The same things were measured in two ways. Each way mixes the same 8 hidden numbers, adds some noise and spreads widely along 5 directions of its own, which tell nothing about the thing.
Some things both ways: the first way, then the second way.
-0.4; 6.2; 4.2; -7.4; -7.4; 0.7; -25.6; -19.1; 10.9; 12.8; 14.2; 15.3; -3.8; 11.9
-14.9; -29.9; 10.8; 33.4; -18.9; -35.3; 9.3; 2.3; 17.0; -10.9; -11.8; -8.5; -15.2; -4.4; 14.2; -34.6

-6.7; 9.8; 15.1; 11.8; -1.8; 18.2; 7.9; -15.4; -14.1; 3.8; -5.0; -2.1; 6.3; -4.7
8.1; -18.4; -4.9; -11.8; -4.5; -12.8; 9.9; 4.9; -16.0; -7.4; 14.0; -0.9; 9.0; -14.0; -11.2; -6.6

43.2; -1.3; -6.1; -38.8; 41.9; 1.5; -10.8; -10.9; -10.6; 35.8; 6.8; -39.0; 11.5; 14.9
1.1; -6.4; -7.6; 7.6; -6.0; -5.6; -10.7; -13.9; -4.2; 5.8; -3.9; -34.5; 14.0; -3.3; 0.8; -15.1

15.2; 3.8; 20.7; 5.3; 8.3; 12.8; 5.1; 27.4; 11.9; -3.0; -37.2; -4.3; -5.7; -2.7
-5.7; 13.8; 4.7; 4.6; -12.8; -4.0; 10.9; -18.9; 3.6; -11.5; 7.1; -2.7; -3.3; 3.9; -7.5; -0.3

-8.8; 5.3; 16.9; -9.8; -33.1; 22.7; -15.1; -14.7; -15.2; 26.3; -2.1; 1.8; -17.4; -5.4
-9.4; 21.4; -1.4; -14.5; 10.1; 8.7; -26.3; -29.5; 9.6; -15.2; 21.3; -9.0; 14.3; 10.8; -1.9; 12.9

5.1; 12.7; 37.4; -13.4; -4.6; -6.2; -40.5; -29.5; 12.3; -1.6; -21.8; 8.8; -16.0; -6.6
-20.3; -1.3; 9.5; 36.0; 9.8; -21.4; 9.7; 2.2; 21.5; -14.6; 9.3; 26.4; -12.3; 24.8; 14.3; -4.1

5.7; 16.9; 53.7; 0.6; 4.1; -29.2; -42.8; -7.0; 6.6; 10.2; -31.1; -3.3; 16.2; 5.4
-8.6; 12.0; 19.6; 7.7; 3.8; -18.7; 16.4; -17.9; 12.6; -3.8; 21.2; -8.3; 1.8; 6.2; 7.1; 11.6

-19.5; 9.8; 20.9; 17.5; 1.4; -10.5; -44.3; -71.7; -19.3; -10.6; 30.8; 6.3; 18.8; 2.5
0.0; -16.2; 11.8; 9.4; 14.7; -22.6; 2.0; -1.9; -11.6; -12.3; 0.7; 21.4; 15.7; 8.5; 16.0; -3.7

-25.3; 14.2; 13.6; 17.8; -37.0; -4.6; 5.4; 22.6; 28.1; 3.8; -15.7; 14.5; -12.7; -12.2
5.0; -7.1; 3.7; -9.2; -20.8; -9.6; 2.3; 2.0; -7.3; -14.0; -0.9; 22.4; 0.9; 4.1; -2.7; -22.8

-12.4; -5.1; -27.6; 15.9; 3.8; 14.9; 10.0; -17.4; -3.3; -1.7; 47.4; 1.4; 8.3; -13.4
-3.6; -31.2; -20.1; -6.1; -17.8; -9.7; 6.8; 26.1; -15.8; 25.0; -20.3; 21.0; -6.6; -3.7; 6.8; -29.6

20.7; 16.0; 29.5; -12.4; -6.4; -10.6; -20.6; 32.1; 25.2; 8.1; -43.6; 9.5; -19.1; 12.6
11.1; 1.2; -5.1; -17.3; -18.0; 0.6; 4.6; 8.5; 2.4; -11.4; -15.8; -6.8; 1.2; -9.3; 2.7; -15.5

14.1; 5.2; 35.6; -15.5; 2.9; 5.9; -36.7; -30.4; -6.0; 18.3; -10.6; -16.7; 1.7; 9.1
-13.3; -13.4; 5.3; 5.2; -7.2; -16.6; -3.5; -9.6; 7.3; -22.1; 1.6; -11.9; 1.3; -13.8; 7.7; -20.2

8.5; -0.5; -39.9; -22.0; 4.6; -15.2; 50.2; 65.6; 11.1; 4.1; -9.6; 7.0; -17.6; -10.6
4.3; -2.9; -11.1; -11.6; -10.3; 2.7; -17.7; -3.7; -10.4; 8.9; 4.1; -4.3; 2.7; 11.3; -14.9; 5.3

-4.1; 10.0; 27.6; -8.1; 0.0; -4.1; -40.4; -43.9; -8.8; 34.1; 16.9; -3.7; 15.7; -5.4
-18.2; -17.5; 9.1; 11.9; -5.6; -20.1; -3.7; -10.7; -4.8; -9.7; 20.8; -19.3; 11.5; -2.7; 2.1; -19.0

-12.4; 3.8; 1.9; 0.7; -23.3; 25.2; -19.3; -17.9; 24.2; 7.0; 10.4; 17.9; -30.1; -24.3
-3.5; 3.3; -7.9; 3.5; 1.3; 7.1; -28.6; 3.0; 3.4; -10.4; -6.3; 5.7; 10.2; 21.1; 8.7; -14.0

11.6; -1.0; -16.5; -10.1; 12.5; 9.8; -12.2; -4.7; 7.5; -0.2; 3.3; -16.3; -17.4; 11.0
33.1; 15.4; 7.0; -22.9; -0.4; 11.0; -11.0; -12.2; -27.2; -28.0; -20.1; 11.1; 40.3; 14.9; 4.4; -1.1

-4.7; -2.6; 18.9; 10.7; -6.0; 1.4; -0.9; -23.3; -1.5; -0.8; -1.0; -14.4; 18.3; -19.6
-6.0; -9.3; -18.9; -17.0; -12.9; 5.5; -21.4; 5.8; 0.9; -1.7; 3.9; 2.8; -2.2; 5.1; -8.7; -9.8

-6.6; -2.5; 5.5; 19.9; 7.2; 21.5; -14.9; -20.3; -14.2; -6.4; 8.9; -7.2; -1.3; -14.5
9.5; 7.9; 23.6; 10.1; 12.8; -18.8; -9.8; -32.3; -8.1; -16.3; 7.2; -13.1; 11.0; -2.0; -2.1; 11.4

29.7; 7.9; -10.1; -11.7; 23.7; 10.9; 4.5; 41.9; 3.4; 6.6; -6.7; 24.1; -14.7; 9.9
-15.0; 4.3; -3.6; 14.1; -12.3; 0.9; -5.6; -28.9; -12.4; 2.0; -5.7; -33.1; 9.8; -6.7; -3.5; -16.1

3.0; 5.0; -16.7; -23.3; 2.0; 9.4; -19.3; -35.4; -5.1; 22.4; 36.0; 18.2; -10.5; 1.1
-30.7; -9.2; -20.6; 15.4; -1.5; -2.0; 3.3; 4.3; 8.7; 26.0; 0.2; 4.0; 4.0; 26.1; 17.2; -6.8

-2.2; -8.0; -14.5; -6.8; 1.6; 30.0; -10.3; -2.4; 13.9; 15.8; -8.3; -30.0; -28.1; -32.9
3.9; -3.2; -1.6; -29.0; -12.3; -6.2; 12.6; 4.6; -1.4; 22.4; -6.6; 4.9; 1.7; 5.3; 6.8; 16.1

-1.9; -2.1; -3.6; -7.4; -13.3; 0.6; 24.6; 20.4; 14.0; -12.0; -26.1; -12.3; -11.8; 15.2
-0.9; -20.7; -18.4; -24.0; 21.7; -11.0; -24.7; -3.5; 20.8; 11.1; -23.8; -8.0; 0.3; -19.2; 25.0; 10.3

-3.8; 7.6; 24.9; 24.6; 22.9; -18.4; -11.6; -34.2; 0.0; -19.0; -4.6; -11.1; 35.7; 3.7
0.0; -9.5; 1.0; 3.6; 10.7; -16.9; 4.1; -21.1; -7.1; 11.6; 0.4; -9.0; 18.5; 4.7; 7.7; 13.3

7.6; 26.9; 7.4; -12.2; -15.4; -21.5; -22.7; -22.6; -35.1; 6.6; 22.8; 67.3; -0.9; 27.2
20.0; -22.7; -21.9; -2.3; 5.7; -12.9; -6.8; 28.4; 15.2; 15.5; -7.7; -32.4; -9.5; -16.4; -1.1; -0.2

Other things, the second way, with their names:
<269>: -2.5; 4.2; -12.2; 2.9; -8.9; 0.3; 1.3; -2.9; 2.5; 16.3; -13.9; 14.4; -10.3; 9.0; 2.4; -6.3
<586>: 9.3; -1.1; -6.5; -19.2; -6.4; 14.7; -14.4; 19.8; -29.7; -29.6; 1.3; 35.9; 24.8; 20.9; -4.4; -22.1
<587>: -0.1; -0.9; 2.5; -25.3; -6.6; -2.0; 0.2; 7.5; 6.0; -13.1; 4.9; 15.3; 8.8; 18.5; 5.9; 12.1
<681>: -7.9; -10.5; 13.9; 14.8; -2.6; -15.3; -13.7; -13.2; -10.5; -26.0; -4.8; 23.9; 3.2; 12.8; 3.3; -16.2
<493>: -2.6; -4.4; 4.9; -4.9; -7.0; -15.8; 16.6; -2.7; 6.1; 7.6; 3.7; 7.0; -5.4; 9.5; 2.6; 14.5
<46>: -3.8; -12.5; 18.3; 24.5; 9.3; -25.9; -9.4; -28.3; -16.0; -12.3; 13.0; -17.1; 18.8; 0.0; 1.4; -8.7
<517>: -20.8; -15.3; -15.0; 5.8; 8.0; -5.3; -4.5; 9.8; 11.3; -4.5; 11.1; -2.6; 2.0; 7.3; 6.3; 1.0
<215>: 3.7; 4.0; -21.4; -23.4; 3.5; 13.5; -5.6; 8.8; -15.3; 32.2; -19.7; 38.6; 13.8; 29.0; 13.7; 9.3
<203>: -1.8; -3.3; 9.8; 1.4; 9.8; -18.9; -10.4; -12.5; 18.0; -12.4; 19.6; -34.5; -2.3; -17.1; 0.3; 7.1
<111>: -46.3; -36.6; 4.2; 29.6; -13.6; -29.6; -11.0; -33.3; 0.0; 0.1; -20.8; -17.9; 4.5; -8.1; 26.6; -39.0
<132>: -34.0; -5.4; -14.3; 3.1; 2.5; -8.3; 7.9; -7.4; 31.6; 6.9; 6.8; 9.7; -6.1; 17.9; 17.7; 12.2
<45>: -4.0; -11.4; -2.6; -1.0; -36.6; -4.1; -15.0; -24.8; -15.4; -8.7; -11.8; -10.7; 4.8; 2.0; -14.5; -29.1
<398>: -7.3; -6.5; -0.4; -1.8; 15.4; -3.8; -23.2; -1.7; -3.2; -11.8; -5.9; 24.8; 10.0; 16.1; 15.2; -0.5
<451>: 8.2; -2.1; 6.8; -13.1; -2.5; -4.4; -10.6; -6.8; -20.2; -24.2; 11.3; 10.6; 21.3; 0.1; -4.3; -16.7
<713>: -17.0; -8.5; 8.4; 14.5; 2.3; -11.5; -28.9; -50.3; -19.3; -14.0; 12.9; -25.1; 24.7; 1.4; -7.1; -8.2
<533>: -21.2; -7.1; 9.6; -1.0; -18.4; -15.2; -10.3; -34.7; 1.8; -13.0; 10.3; -21.0; 8.0; -0.7; -0.5; -9.7
<71>: -8.6; -3.8; -14.8; 4.3; 2.7; 5.6; -23.1; -20.5; -16.7; 7.2; -18.3; 10.0; 19.7; 15.3; 9.1; -15.0
<162>: 13.9; 30.6; 6.3; 17.9; 2.9; 1.7; 1.0; -16.1; 12.2; -15.3; -1.1; 0.6; 2.9; 20.0; -1.7; 2.8
<127>: 13.5; 7.2; -19.2; -9.0; 21.6; 4.0; 0.5; -2.6; -2.5; 29.1; -10.3; -5.0; 11.5; 7.1; 6.2; 27.8
<217>: -21.3; -3.3; 0.5; 9.2; -8.0; -13.0; 12.5; 2.7; 32.9; -3.7; 1.9; 8.3; -10.4; 23.9; 16.6; 6.1
<306>: -8.6; 1.4; -13.8; 17.3; 7.9; 2.5; -2.8; -15.9; -10.3; -4.0; -1.7; -0.3; 19.1; 13.3; 3.8; -6.4
<43>: -12.6; -9.4; -4.2; -7.5; -3.0; -2.2; -18.4; -3.3; 2.7; -10.5; -6.0; -14.7; 22.6; 3.9; 19.5; -20.9
<401>: 11.4; 12.9; -18.4; -31.4; -1.4; 25.1; -20.5; 7.1; -9.9; -20.0; 4.5; 13.1; 16.7; 13.3; -11.9; 5.8
<93>: 9.1; -2.7; -8.7; -33.9; -4.0; 3.6; -10.8; -0.8; 0.0; 8.7; -14.7; -23.0; 15.5; -7.0; 9.3; 9.7
<253>: 0.6; -0.7; -4.6; -21.4; 4.2; 1.3; -14.9; -27.4; -11.3; -6.1; 0.6; -20.1; 32.7; -3.6; 4.9; 4.4
<207>: 3.2; -16.7; -3.9; -0.3; 5.5; -8.7; -10.5; 14.6; -3.8; -16.2; 1.6; 16.4; 4.0; 6.7; 2.5; -7.6
<622>: 4.0; -11.1; -15.2; -8.5; 5.9; -2.5; -22.1; 10.7; 11.8; -11.1; 2.2; -7.1; 3.6; -0.7; 1.5; -7.1
<644>: -8.8; -22.0; -26.7; -48.8; -16.0; 13.6; -25.1; 12.7; -8.9; -3.6; -11.4; 1.7; 23.6; 0.9; 9.6; -11.4
<322>: -4.5; 0.9; -11.4; -5.7; -14.2; 2.2; -13.9; 7.0; 16.8; 6.6; 0.4; -14.4; -13.6; 8.2; -5.6; -0.4
<308>: -6.2; 14.1; -2.4; -5.5; -17.3; 6.2; 6.2; -11.1; 4.6; 2.8; -17.8; 12.8; 6.4; 23.5; 12.0; -1.7
<503>: -12.6; 3.5; -8.9; -7.8; 13.1; -0.4; -13.0; -19.4; 8.2; 3.9; 10.4; -8.1; 12.7; 6.3; 5.9; 14.8
<12>: -7.9; -18.8; -26.7; -6.8; 6.4; 3.6; -31.9; -9.1; 0.6; -8.0; -2.1; -30.4; 18.5; -7.8; 0.3; -8.6
<492>: -8.7; -11.7; -4.1; 2.8; 4.2; -5.8; -23.2; -14.7; 1.0; -24.6; -16.5; -20.8; 23.7; -9.4; 20.3; -28.0
<452>: -5.4; -20.8; -16.1; 1.7; 16.0; -9.3; -8.5; -20.9; -23.1; 31.6; -18.0; -4.8; 24.0; -2.6; 15.1; -0.2
<390>: -21.9; -15.5; -5.5; 2.6; 5.8; -14.1; -14.7; -24.9; 4.9; 11.6; -0.8; -19.1; 12.6; 2.8; 14.9; 2.1
<204>: -4.1; -5.7; 8.0; 15.0; 7.2; -12.0; -7.5; 4.9; -9.4; -16.0; 15.8; 25.6; 9.2; 18.8; 3.8; -16.6
<273>: 9.0; -0.5; 15.0; 3.6; 3.6; -17.9; 4.8; -25.7; -9.1; -5.9; -11.3; 9.9; 18.8; 12.6; 11.4; 7.0
<620>: 9.3; 22.8; -5.6; -20.3; 21.3; 16.5; -20.5; 9.7; 8.0; -10.6; 2.7; 21.1; 11.0; 25.4; 8.1; 23.1
<730>: -9.0; 6.5; -3.1; -5.7; -0.9; 2.4; -2.9; -16.7; 3.8; -26.2; 6.7; -3.4; 18.7; 2.6; 6.5; -6.1
<337>: -5.7; -11.6; -10.6; 8.5; 16.4; -7.2; -15.7; -19.6; -17.4; 19.3; 0.2; -30.1; 23.3; -5.2; 6.5; 0.1
<285>: -5.1; -12.0; -10.6; -35.5; -32.0; 6.6; 4.8; 17.7; -15.3; -7.6; -4.2; 9.6; 4.0; -5.0; -5.5; -17.0
<130>: 5.0; 2.8; 1.1; -1.0; 19.2; 1.8; -24.7; 3.8; -17.7; -16.6; 14.0; 28.2; 23.4; 21.5; 4.5; -11.2
<386>: -10.9; -2.9; -10.8; 5.7; -21.8; 4.7; -17.2; -8.1; -1.4; -9.9; 3.7; -4.6; 9.4; 26.2; -8.7; -17.1
<651>: -17.0; -24.4; -16.4; -16.1; 11.3; -8.5; 12.3; 25.0; -5.2; 23.1; 1.5; 30.3; 1.4; 7.7; 15.7; 12.6
<497>: -2.0; -1.5; 8.3; -14.7; -14.6; -2.6; -11.8; -8.0; -6.4; -15.6; -15.2; 19.6; 7.7; 9.4; 9.6; -13.8
<649>: 10.7; -6.3; -9.5; -13.9; -20.8; -5.1; 8.0; 4.1; 1.5; 0.4; -6.5; -17.5; -5.7; -14.5; -10.4; -7.3
<555>: 6.2; -7.6; 4.7; -16.3; -10.3; -7.0; -2.1; 5.1; -7.5; -21.9; 11.9; 2.8; 14.8; 3.9; -3.0; -11.2
<441>: -1.1; -7.0; -8.4; -6.7; 3.6; 5.5; -38.7; -7.1; -16.8; -5.2; -12.2; -14.1; 19.2; -1.0; 5.1; -18.5
<607>: 0.4; 0.4; 12.5; -3.1; -1.5; -16.5; -3.5; -7.2; 14.2; -29.0; 24.0; -7.3; -7.2; -5.1; -8.6; 5.9
<639>: -37.5; -15.2; -10.2; 7.0; -5.2; 0.9; -16.1; -1.0; 2.9; -18.1; 7.5; -0.2; 9.7; 9.9; 8.9; -19.7
<682>: -34.6; -25.2; 8.0; 24.5; -22.4; -20.4; -18.8; -22.9; 1.7; -19.9; -6.0; -9.8; 4.6; 5.9; 11.4; -40.2
<410>: -17.5; -27.7; -23.9; 3.3; 14.5; -13.9; -27.0; -2.4; 19.4; 38.4; -14.7; -24.3; -3.6; 0.8; 19.9; 7.4
<117>: 15.9; 20.6; -8.5; -31.6; 1.7; 21.2; -21.1; 8.0; -4.5; 3.6; -17.9; 19.9; 11.6; 21.8; 7.5; 11.9
<200>: 18.0; 4.8; 9.7; -2.3; -15.4; -3.3; -19.1; 10.9; 2.6; -24.5; 0.3; 6.2; -3.9; 12.4; -6.5; -18.8
<706>: -0.1; 9.6; 10.9; 8.5; -18.8; -11.7; 27.9; 6.5; 11.7; 9.4; -8.8; 20.1; -8.1; 28.9; 13.8; 0.3
<209>: -36.0; -19.2; -18.9; 5.3; -2.0; -9.1; -5.2; -7.3; 16.0; 34.1; -27.6; -9.2; -4.4; 5.4; 31.2; -3.8
<62>: 7.5; -2.1; 15.8; 22.0; 18.7; -24.0; -16.3; 14.0; 21.8; 1.3; 16.6; -30.0; -13.9; 3.8; 5.1; 8.5
<55>: 3.7; -12.8; -22.8; -25.9; 1.2; 6.9; -19.8; 1.4; -10.1; 0.3; -14.7; 2.9; 19.8; -1.2; 4.9; -6.1
<642>: 10.2; 4.6; -0.7; -6.5; 7.5; -1.7; 6.0; 21.3; 3.2; -4.1; -6.3; 24.5; 1.1; 15.6; 11.9; 5.3
<662>: -13.8; 4.2; 6.6; 12.3; 20.0; -6.9; -3.0; -16.0; -7.1; -4.3; 1.8; 20.9; 23.4; 18.6; 22.7; -6.0
<178>: 8.9; -12.7; -10.8; -8.8; 17.4; -2.8; -27.9; -7.8; -14.8; -1.8; -7.7; 0.4; 17.2; -2.6; 1.6; 0.5
<566>: -24.9; 22.2; 11.8; 17.4; 2.2; 6.8; -15.0; -28.4; -6.6; -32.1; 26.1; -8.3; 28.1; 22.3; 4.7; -16.2
<14>: -13.8; -3.9; -3.1; -12.6; -3.8; -2.5; -5.2; -12.7; 1.1; 12.2; -7.9; -22.0; 12.4; 1.4; 13.7; 6.2
<136>: 1.7; -3.5; -1.9; 36.3; 31.4; -25.2; 1.0; -18.3; 9.7; 16.8; 10.9; -18.0; 1.9; 1.6; 4.7; 11.2

Some of these things the first way, each followed by its name:
-13.7; 7.1; -30.2; 5.0; -16.0; 17.3; 21.7; 22.5; 16.7; -8.4; 17.1; 29.3; -29.6; -5.2	<71>
8.2; -3.2; 10.4; -9.2; 9.2; 9.4; 3.0; 25.3; 30.7; 8.7; -35.1; -25.2; -13.1; -21.1	<285>
4.7; -8.3; 11.3; 3.1; 2.7; -5.7; -6.9; 6.7; 30.1; 8.0; -11.4; -33.5; 6.8; -22.7	<200>
14.7; 7.0; 17.7; -21.5; 9.7; -4.6; -17.9; 10.2; 13.3; 27.3; -4.0; 0.5; 0.9; 14.9	<566>
3.6; 0.0; 25.8; -2.7; -3.2; 6.8; -1.0; 21.4; 47.1; -14.9; -61.0; -20.2; -26.8; -30.2	<620>
-32.1; 26.3; 23.5; 21.5; -39.5; -18.3; -10.4; 9.7; 6.7; -1.0; 0.9; 43.4; -1.8; 4.1	<451>
-4.2; -8.2; -31.8; 11.4; 17.1; -16.0; 14.4; 2.4; 8.5; -19.9; 28.3; -9.4; 11.2; -6.3	<215>
0.7; 6.4; 5.6; 0.1; 1.4; -2.1; -22.0; -0.6; 13.6; 1.6; -4.9; 18.0; -10.1; -4.1	<14>
8.9; 17.0; 5.3; -10.2; 10.3; 19.0; -8.5; -0.1; 10.1; 9.5; -12.6; 8.6; -24.6; -16.2	<337>
19.0; 3.4; 6.0; -17.1; 14.9; -19.5; -8.5; 18.7; 15.2; 6.6; -25.6; -11.9; -1.2; 9.8	<93>
-16.0; 23.8; 10.7; -9.2; -33.9; -17.8; -9.9; 10.0; 14.2; -3.7; -2.1; 76.5; -24.3; 13.4	<639>
20.1; -0.9; -11.2; -21.4; 23.4; -39.0; 14.0; 2.9; -0.7; 6.3; 13.8; -4.5; 29.6; 18.7	<386>
2.8; -11.1; -6.9; 3.9; 11.0; 24.7; 25.0; -4.1; 19.5; -7.9; -13.3; -36.8; 2.0; -8.2	<55>
1.0; 4.7; -14.0; 5.4; 19.0; 17.4; -5.0; -35.3; -17.0; -4.9; 30.0; -8.0; 1.5; -1.9	<452>
1.6; -5.5; 0.3; 2.7; 5.9; 28.0; -9.6; -10.9; 17.3; 5.4; 8.1; -11.7; -13.7; -29.3	<441>
0.6; -13.3; -19.5; 14.2; 18.7; 8.5; -1.8; 2.4; 28.8; -5.3; 11.5; -15.2; 6.1; -7.7	<706>
-27.4; -7.8; 5.2; 36.2; -17.1; 13.3; -1.5; -0.6; 38.3; -15.1; -0.9; -7.6; -4.1; -24.0	<497>
-11.4; 11.6; 0.9; 0.5; -16.0; -18.2; -11.7; 11.3; 9.4; -17.1; -1.7; 29.5; -22.0; -5.6	<681>
18.1; 6.7; 34.5; -17.6; 9.1; -15.7; -14.4; 4.7; -7.5; 16.0; -30.4; -13.2; 14.2; 12.6	<203>
-11.2; 11.4; 39.6; 23.5; -3.6; 5.6; -5.7; -11.4; 27.2; -5.1; -36.8; -14.6; 8.3; -8.4	<253>
6.6; -0.7; 9.7; -22.3; 4.8; 2.5; -22.7; -37.4; -13.4; 32.0; 8.1; -35.7; 10.2; 0.5	<555>
-5.6; 21.0; 11.9; -7.3; -7.2; -35.0; -14.1; 12.5; 20.4; -2.7; -3.8; 18.4; -2.2; 25.1	<662>
15.0; -13.8; -33.6; -6.5; 21.1; -3.6; 24.9; 9.7; -13.6; 11.2; 33.7; -24.3; 23.0; 7.6	<45>
25.3; 3.1; 21.8; -36.6; 21.5; 2.4; -13.3; -27.8; -1.0; 11.0; -27.1; -21.5; -2.3; -0.5	<517>
21.6; -4.7; -11.8; -31.3; 18.8; 9.4; 22.3; 41.0; 29.6; 11.3; -51.1; -42.3; -27.9; -16.1	<493>
-4.2; -5.6; 11.2; -1.6; 5.6; 23.3; -36.3; -66.8; -12.1; 11.0; 30.2; -24.1; 0.4; -22.5	<586>
6.1; 0.9; -9.0; -2.9; 11.3; -13.9; -11.6; 1.0; 21.4; -12.1; 6.1; 18.4; -4.3; 6.4	<209>
-18.6; -3.6; 6.4; 14.4; 7.7; 11.9; -13.1; -43.9; -1.9; -19.6; 9.8; 0.1; 1.6; -25.3	<651>
-2.1; 8.9; 31.4; 9.5; 19.8; -0.6; -19.0; -25.6; 13.9; 1.6; -16.8; -23.4; 13.7; -20.6	<46>
39.3; -16.0; 5.9; -6.0; 54.9; 48.5; 18.4; -5.6; 26.7; -7.7; -53.9; -81.7; -7.0; -36.0	<127>
2.6; 8.6; -9.3; 14.4; -14.3; 15.4; 18.4; 43.1; 14.9; -11.1; -8.7; 41.3; -19.6; 13.5	<162>
9.9; 3.6; -10.6; -25.0; -7.5; -8.9; 26.2; 17.1; -3.5; 10.6; -4.2; 3.3; 1.2; 24.3	<622>
